The rows come from 5 hidden closed curves, with some noise, and rows from the same curve form a group. Each curve winds through 8 dimensions. The rows are also pushed far along 5 directions, which tell nothing about the answers.
Known rows, each followed by its group:
[  2  31 -27   9   1  -8 -25  13 -30   7  14  23  48  -2   6  -7 -23  16
 -42]
N
[  1   5   7  -4 -15 -14 -17 -29  12  -6  14  -6 -13  16  12  -6  -1 -19
  -2]
J
[-14  -5  -8  -3   1   4  -3   8 -21   2 -13  26  11   0 -15   2   2  -9
   4]
N
[  6 -13  12 -16   5  30   8  18  -1  -1  17 -24   9   0 -16  15 -13  18
  -5]
J
[-13  -8  -6   8  16  -4 -17  15   0  33   1 -23  32 -10  -7   3   6  21
 -14]
Y
[ 19  14  -2 -16 -15  29   6   6 -10 -11  21   1 -11  20  -1  -5 -12   7
  -9]
J
[-12  -7  14  -3 -35   9 -16 -11  15 -32  16  -3 -30  24 -17  -4   0   5
 -32]
J
[ -4 -12   9   4  -9   5   2 -14  10  -8  -5  -2   8   8  -1  10  -1  -3
  -2]
Y
[  9  -4   0 -14  -8  26   7  18 -11   2   0 -10 -13  10  14  -2   0   1
   8]
B
[-17 -16  10  -4 -14   5  -4  -7  14   9 -24  17  31 -14 -22  20   9   8
   2]
F
[  6   8   0  23   6 -25 -18  11 -14   1  13  -7 -29   1  15  -3   2   1
 -15]
Y
[ -9   9   0  27  22 -31  -4   5  -9  11  -6   9   7 -28  -8  13   3   8
   4]
F
[ -2   2   3  -7  -4 -16 -13 -16  11  -2  14 -11  -7   5   2  -5   6 -16
  -6]
J
[-26 -39  17  40  20 -23 -17   9  45  18  -8 -48  17 -18  -6  18 -11  22
  -6]
N
[ 16   4 -12  -3  -6   3  -5  13  -7   6  15  -4 -15   2   7   0  -4  -6
   4]
J
[ 14  17 -18  10  16 -24   4   0 -13 -12  -6  16 -10  -6   6  -9  -5 -13
   0]
Y
[ -7  13  -8  35  10 -27 -18   3  -3   5   9  -4  13  -7   3   3 -15  26
 -22]
F
[-25  -5   8   7   5 -10  -9  -5  -4   5  -9   5   5  -8 -10   1   9  -4
   1]
F
[  2 -13  12  -5  -1  12   7   7  17  -1   5 -20   0  -7  -5  16  10   7
 -12]
J
[  5  -2   6  -7   7   2  -6  15 -21   2   2   6  -7  -4  -9  15  -2   0
 -11]
F
[-12  -4  -5  -9 -10  11   8  -2   1  -8  -7  -2 -20   9 -12  -4   6   0
   8]
N
[  8  13  -5   5  -7  11 -11  14 -27  -5  13  23 -13  18   6 -12 -19  -3
  -5]
J
[-12  -6  -3 -21  -7  19  11   6  -8  -2  -8 -20 -11  10   5  -2   2   1
   8]
F
[-14  -4  12   0  -1   4  -6   1  26   0  15 -39  13 -12 -16  11   1  27
 -23]
F
[  2  -8  10  32   8 -14   0  -8  21  -6  -6   3 -19   6   1 -10   3   1
   5]
N
[ 11  -3  -2  -6  -7  11   3   5  -9   6  15  -4 -19  18   1  -2  16  -1
   0]
N
[ 22   7  -1  11  -3 -14 -14  -7  -4   6   5  29  -8   7   3  -6   3 -13
   0]
Y
[-27  -7  -9   0  10 -11  -2  -3  11  31 -16  -2  48 -23 -20   4  10  24
   6]
N
[  4  -4   1 -11  -6  -6  -3 -14  20  -2  16 -18  -1   2   0   8   0 -10
  -7]
B
[ 21  32 -16  20  32 -33   7   0   6   1   6  -8   8 -19  17 -16  -6  16
 -10]
Y
[  6  -3  18  -6  16  16  18  13  -9  -1   3 -21 -11   0   1  16  -7  15
   1]
Y
[-24 -21  32  -4   9 -11   7 -28  35   2 -23   5  25 -26 -16  13  18 -19
  21]
B
[  2  -9   4 -17   2  25   7   7   5  13  11 -15  35 -10 -12  15   9   7
  -9]
J
[  6  -3  13  -7   2  -9   7 -28  17  -4  -5   5 -10   0  -1  -5   6 -21
  30]
J
[ 27  20 -10  -4   7  32   6  36 -43 -11  27  -2  -5  17   3   2 -14  29
 -38]
N
[  6  -7  -8 -11  17  20  17  15 -18  14 -11   6  24  -8   9   4   1 -14
  19]
F
[ -2  -2   0  -1   3  -4 -13   2 -11   4   9  16   4   1 -11  -5 -18  -7
  11]
J
[  2  10  -7  -3  25   0  42 -10  -3  29 -41  27  13 -24  -1  -2  26  -2
  61]
Y
[ -3   0  -8 -16   0  21  16   9 -20  10 -22   5   7  -1  -2   3  11   5
  16]
F
[ 12  -7   7  21  27 -28   6   7   6  17  -9 -13 -26 -13  16   5   7  -1
  24]
Y
[ 30  21 -14  -5  44 -12  41  32 -29 -10   0 -16 -41 -25  18   4  -2  -1
  16]
B
[ -7   1   8 -15 -20   9   3 -18  21  -9   1   2   0  -1 -21   8   7   6
  -5]
F
[ 23   8  -4  -9  14  -7  11   2  -8  -4   9   2 -30  -1  10  -3   3 -26
  15]
F
[ 13  15 -17   4  -9 -19  -3   0 -11 -23  11   9 -47  15  15 -12 -13 -16
  -4]
F
[ 36  20 -20 -14  17  24  19  37 -31   5  23 -24 -12   2   9   8 -10  23
 -14]
Y
[ 10  -8   5  17  21  -5   9   6   7  10  -8 -12  13 -11  11  13  -4  10
   8]
B
[ 13   2   9   9  -3  -6  -5  -9  -4   5   2  24   0   0   5   9   7 -12
   5]
Y
[  0   7  -1  43  15 -33 -18   0  19  -8   6 -13  -5  -3  18 -12 -19   4
 -18]
N
[ 11  -6  10 -11  -8   1  -5  -8  16   1   8   0  -6   3  -8   7   0  -6
   0]
Y
[  7 -18  20  10  13  -4  18  -8  11 -11  -8 -24 -35   9  12  13  -1  -7
  17]
B
[  4 -11   8   9  17  -7  13  13  -1   6 -21 -14 -17 -20  17   9   6  -7
  31]
B
[  5 -17  -1 -33 -19  30   3 -11   6  -3   9  -6   6  21 -13   7   3 -17
   0]
Y
[  7   9 -10  -5  12  -7  23   2 -12 -11 -14  21 -15 -11  -5  -5  11  -8
  14]
B
[  9  -4  16 -11   4  11  20   1  16  -3  -6 -11   0 -13   1  14  -4   8
  13]
B
[  6   3   7  21  23 -29   4 -11  -7   3 -27  35   6 -14  16  -2  -4 -22
  28]
N
[  3  24 -12  -1  16  -9  -1  14  -8  -5  18 -29 -14  -1   5 -13  -6  20
 -26]
Y
[  8 -13   5  -6 -12  15  11 -12   7   5  -1   5 -20  16  -5  -3  26 -15
  23]
N
[ 27  -8  -4 -26   0  16  24  10 -18  -1   1  10 -30  -1   3  19   6 -31
  30]
F
[-32 -19  -4  18   2 -10 -21   2  14  16  -5 -15  34  -9  -3   8  -8   0
  -7]
N
[  9  11  -5  -5  -9  17  14   2  -5 -13  -1  14   0   6   2  -1  -8   5
  -4]
F
[  9   9  -5 -11  13  31   7  17 -39  -7  16   8  10  17   0  -5   1  -3
 -27]
B
[ 19  -3  -3   6  31   9  26  31 -24  10 -12  20  -2 -21  -2   7  -6  -1
  30]
J
[  7  18  -3  -4   7  -4  -5   4  -3   1  16  -7  -3   3   0  -7  -8  16
 -21]
Y
[ 13  -1 -12   6   9 -15   5   8 -14   7  -8  13 -12  -5  13   2  -1 -18
  19]
B
[ -6 -22  17   0  16   9  31   0  15   4 -25 -13 -21  -7 -13   9  16  10
  36]
N
[-19  -7  14  -5  -7   8 -14  -3   4   5   7 -27  -4   8   5  -1  -3  -1
   2]
J
[-10  -8   0 -10   9  28  19  29  -8   9   1 -47  16 -11  -1  24  -7  39
  -7]
B
[ -4 -16  19   2  25  14  15   8   0   5 -13 -10  20 -13  -4  12   9   1
   5]
B
[ -8   3  15   5   7   4 -11   3   5   0  18 -29  26  -5   3  18 -16  19
 -30]
B
[  8   2  10 -12  35  20  22  28  -1  19   9 -45  33 -31  11  21  -5  21
  -2]
B
[ -3   1  -3  30   3 -53 -16 -29  14  -5 -18  57  -3 -13  -7 -14  16 -35
  12]
J
[-16 -11  10  -8  -3   9   7 -30  18  16 -16  14  24   1 -11  -1  17 -14
  33]
F
[  9  21 -18  10  11 -39 -22   4 -12  -6  10  18 -10  -3   4 -17 -15  -1
 -22]
N
[  2   6  -8 -16   2   7  10  -3   4  -4  -4   2   5  -4  -4  -4  -1  -7
   5]
N
[ -9  -7  27  12  14  -8  -2  -6   3 -11  -5  -7 -16   2  -1  -4 -13   3
  11]
J

New rows, each followed by its group:
[ -5   3  -6 -12   2  -4   7 -19  17  -8  -1 -13  -4   7   3 -13   9 -16
   3]
Y
[ -4  -4  11  10 -23 -19 -33 -35  27 -19  14   8 -13  33   1 -21  -3 -18
 -27]
Y
[ 13  -3  -2  -2  -1  -9  -8   0   4  -1  19  -8 -12   5  -1   2 -19   0
   3]
J
[ 17 -14  18  -1   8  -2  32   7  23 -16 -11 -34 -82  -4  19   4   3 -10
  42]
J
[  8   8  -1  -9  28  20  26  30 -31  16   0 -23 -11  -6  20   6 -12   7
  27]
J
[  4  -1  -1 -13  -7  12   0   4 -29 -12   3  18 -19  19  -4   8  -7 -15
  -2]
Y
[-14 -10   5 -12 -12 -14  -6 -26  32 -14  -9   0  -1  -6 -19   0   8 -14
   4]
Y
[-18   4  -7   3 -21  -4 -13 -10   4  -2   0  18   8   6 -14  -6   3   6
  -9]
J
[ 11 -14  25 -10  19  26  35  14   0  -2 -15 -14  -3 -14   3  23  -1   6
  23]
B
[ -6   0   3   4  -3   1  -4   8 -16  -6  -7  19   8  -7  -8   6   2   1
  -8]
B
[ 14   0 -11  -3   4   0   9   8  -9  14  -5   9 -10 -10   7   2   3 -16
  32]
J
[ 14  13  10   5  27  14   3  23 -21   0  25 -37  12   0  16  10 -23  30
 -26]
J
[  0  -3  11  41  41 -59   0  -9  22  12 -24 -14  -9 -36  20   1   5  -5
  28]
J
[-16   7   0  18 -20 -21 -36 -17  23  -7   8  27  10   5 -20 -28 -10   5
 -15]
J
[  3  12   2 -16 -11  10 -14   4   0  -7  30 -16  -8  18  -6  -5 -11  16
 -36]
Y
[-18  -5  10   6 -13  -3  -7 -17  -5   6 -18  28   2  -1  -6   0  28 -18
  15]
Y
[  0 -12   4 -20  -6  22   1  -9   2   1  11  -4  18   9  -9  12   9 -15
  -7]
B
[-23 -12  14  18  -6 -21 -43 -22  22  13  13  -2  54  -2 -13   5  -6   7
 -30]
J
[  6 -28  21   3   1 -13   3   1  27 -10  -2 -28 -51  -4   5  14   1 -13
  20]
J
[  7  -2   5  -5  -2   4  -1 -14  10  -9  10  -6  -5  21   6  -7  -3 -10
  -8]
Y
[ -8   9  -2  -7  26   3   9  22 -14  10   4 -20  24 -33   2  11   5   9
  -7]
B
[ -9 -14  11   8  -4  -3  -7   2   6   5 -13  -6  -3  -9   8   4   7  -7
  13]
B
[  4  12  -7   8  40 -18  48  10  -9   8 -32  -3 -25 -28  13   2   6   4
  54]
J
[ 27   9  -5 -18 -13  36  27  11 -25 -10  -3  35 -36  14   2  -7   9 -24
  30]
J
[ 12  13  -3  -8   2   3   7   9 -13 -13  13  17 -12  -7  -6   5  -5 -10
 -12]
F
[-21 -13  -1  -5  -3   3  -2 -10   4  -1 -15  -3  15   0 -11   4   9  -4
   2]
Y
[ 13   5   4  28  45 -16  15  12 -18  20 -10  10  16 -27   8  10   3  -4
  23]
F
[-23 -20  21  15   4   0   1  -3  30  14 -25 -13  16 -20  -5   7  15   9
  17]
J
[ -9  12  -4 -12 -26  -3 -13 -16   2 -16  12   1 -24  15  -7 -11   9  -7
 -15]
Y
[ 11 -11  26  13  22 -11  19   4  19  -8 -16 -16 -17 -20  11  11  -4   6
  17]
B
[  1  26   3  14 -17 -12 -23  -4  -8 -21   8  33   0  -3   3 -15  -7   2
 -30]
B
[  0  16 -15  17  25  -9   2  19 -22   0   4  -2   1  -5   8 -12 -11  12
 -13]
N
[  2  -8   6  -6 -17   3  -1  -7   3  -5 -17  28  -2  -2 -14  13   6  -6
   5]
F
[-13  -3  11  -9  -8   8 -11 -26  10   9   1  20  42   1 -17  -4   8  -8
   7]
J
[-23 -17  31   9  17 -12  -6  -7  32   8   2 -58  16 -15   7  16   3  17
 -15]
J
[ -8 -14  24  -1  14   0  15   7  33  -6   6 -66 -30  -8   3   9 -16  29
  10]
J
[-18 -12  13  -3  -9  -7  -3 -23  13   0  -8   8  14  -8  -6  11  14 -22
   8]
Y
[  4   1   8  28  -3 -23 -17 -10  21   1   1   6   7  -3   9   1   1   3
 -20]
J
[ 20  10   6   5   4 -10   5   4   0 -14  19 -16 -25  -5  15  15  -8   3
 -12]
Y
[-17   1  16   5  14  -8  -3  -8  -2  -6  -2  -5   9  -5  -3  -1  10  -3
  -8]
J
[ 27  15 -18 -20  -2  -2  15   1 -27  -9 -18  49 -30   5   9 -10   7 -34
  21]
F
[ 18  20 -14  31  -1 -30 -24  19  -4 -17  18   8  -3 -10   6   1 -21  18
 -47]
F
[  5   4   6  -4  -2  16   0   5  -5  -3  14 -19 -21  23   5  -5  -1  15
 -14]
Y
[-25  -1  17  -3  -3  -1   2 -24   0 -11 -12   8   0   5 -12  -5  12  -7
  10]
J
[-11 -16  24  -4 -15  10  -1 -24  20  10 -12  23  28  -7 -15  16  20 -13
  16]
Y
[ 12   2 -11 -13  -2  16  -8  25 -25  10  25 -11  -3   6   5   6 -12  -3
  -5]
J
[ 10 -12  -8  13 -10  27  -2  16 -13   4  13   6   4  22  -3   8  -8  -1
 -10]
N
[-14 -30  25  17   2 -34 -20 -14  44 -11   7 -40 -14  -4  -5  15  -7   3
 -18]
B
[ 19  19  -3   3  18  -6  -6  18 -20   0  35 -41 -14  11  26   4 -34  21
 -22]
J
[ -4   1  -1  12  -8 -30 -29   0   1  -7  17  -8 -11  -5   6   9 -10 -10
 -21]
B
[ 15  25   0  -3  16  37  -7  41 -49  -6  40 -17  15  17   5  -2 -34  37
 -47]
J
[ -2  -4  16  33   9 -25  -9   1  17  -2  -6 -19 -18  -9  20   3  -2   6
  -5]
J
[ 10  -9   0  -6  11  -5  28   6  13 -14 -16 -12 -32 -13  18   0   3 -21
  29]
F
[-31   6   4  17  -5 -17 -24 -14  11   5   2 -13  24  -3  -3  -6   0  20
 -20]
J
[  5  11   4   7  12  -3   9   1   6  -1   2  -4   3 -15  -6   5   5  11
  -2]
F
[ 22  14  -3 -15   3  22  12  20 -27   6   8   7 -14   2  -4   4   6   6
   0]
Y
[ -2 -14   7  -2 -35  16 -21   1   5  -7  10  21 -12  20 -13   1  -2 -12
 -11]
J
[-16  33 -20  44  -6 -22 -41 -13 -23  16   3  65  71  -1 -13 -17  -3  17
 -36]
F
[ 28  19   1  -2   5   9  20   9 -24  -9  11  13  -9  -6  13  15   0  -7
   1]
Y
[-13 -16  19  11 -13  -5 -17 -23  25 -14   5 -11   7  16  -1   2  -4  -3
 -19]
Y
[ 11  19   2   2 -35 -25 -35 -17   8 -30  18  37 -32  13   5 -21  -9 -23
 -22]
B
[  0 -15  21 -17 -28  24  -3 -17  17 -30  19 -27 -27  35   0   5  -3  -5
 -20]
Y
[-21   0  -3  24   0  -6 -20   4   1  27   5 -11  51 -13  -2   9  11  27
 -23]
Y
[  0 -20   9 -36  -8  30  17   0   9   4   0 -17  -4   4 -18  25  -1   3
  15]
Y
[  7   4  -4   1  -9   4   0   0 -25   3   3  18 -19  15   8   4   9 -14
   8]
Y
[-10  17 -14 -15 -17  16  -8   1 -29  -2   2  28  24   9 -11 -10   6   4
 -18]
N
[  0  -9  -2 -21  -8   6  -1   9 -12  -6 -10   1 -26   6   1   1   5 -17
   4]
F
[ -2   2   8   4   2  -2  -2  -3 -20 -11  -6  19 -19  13   1  -3   1 -12
   1]
Y
[  5   5   2  -5 -16  28  -7   6 -18  -3  16  17  14  22  -6   1 -16   8
 -16]
J
[  3   7  -4  -4  25  16  20   9 -15   1  -1 -20  10   1  12  -5   4   4
  -1]
Y
[-10   1  -3   6 -10 -10 -14  -3 -10   5   4   1 -12   9   3  -1   8  -4
  -4]
Y
[  6  -2   8   3   8 -11  -1  -9  13  -4   6  -4   1  -7  -7  -3  -6   1
   7]
J
[-22 -26  11 -25 -36  22 -17 -11  19   7  15 -32   5  13 -12  17   6  -4
  -1]
J
[  4   2 -17  -1   8 -10   6  -7   7   4   0   1   7  -3  -1  -6  10  -6
   1]
B
[-12   0   1  45  37 -44  -7   5   8   3 -11 -28   5 -17  17  -6  -5  19
  -8]
Y
[  8 -11  -2 -24  -1  14  -3   2   0   1  13 -10   5   7  -7   7  -3 -13
  -7]
Y
[-33 -20  25  12   7 -22   4 -15  26  -1 -32 -14  -8 -19 -13  10  12  10
  22]
Y
[  5 -11  -3  -6   1  -2   5   5   4  13  -3 -10 -17  -9   4   8   1 -13
  32]
J
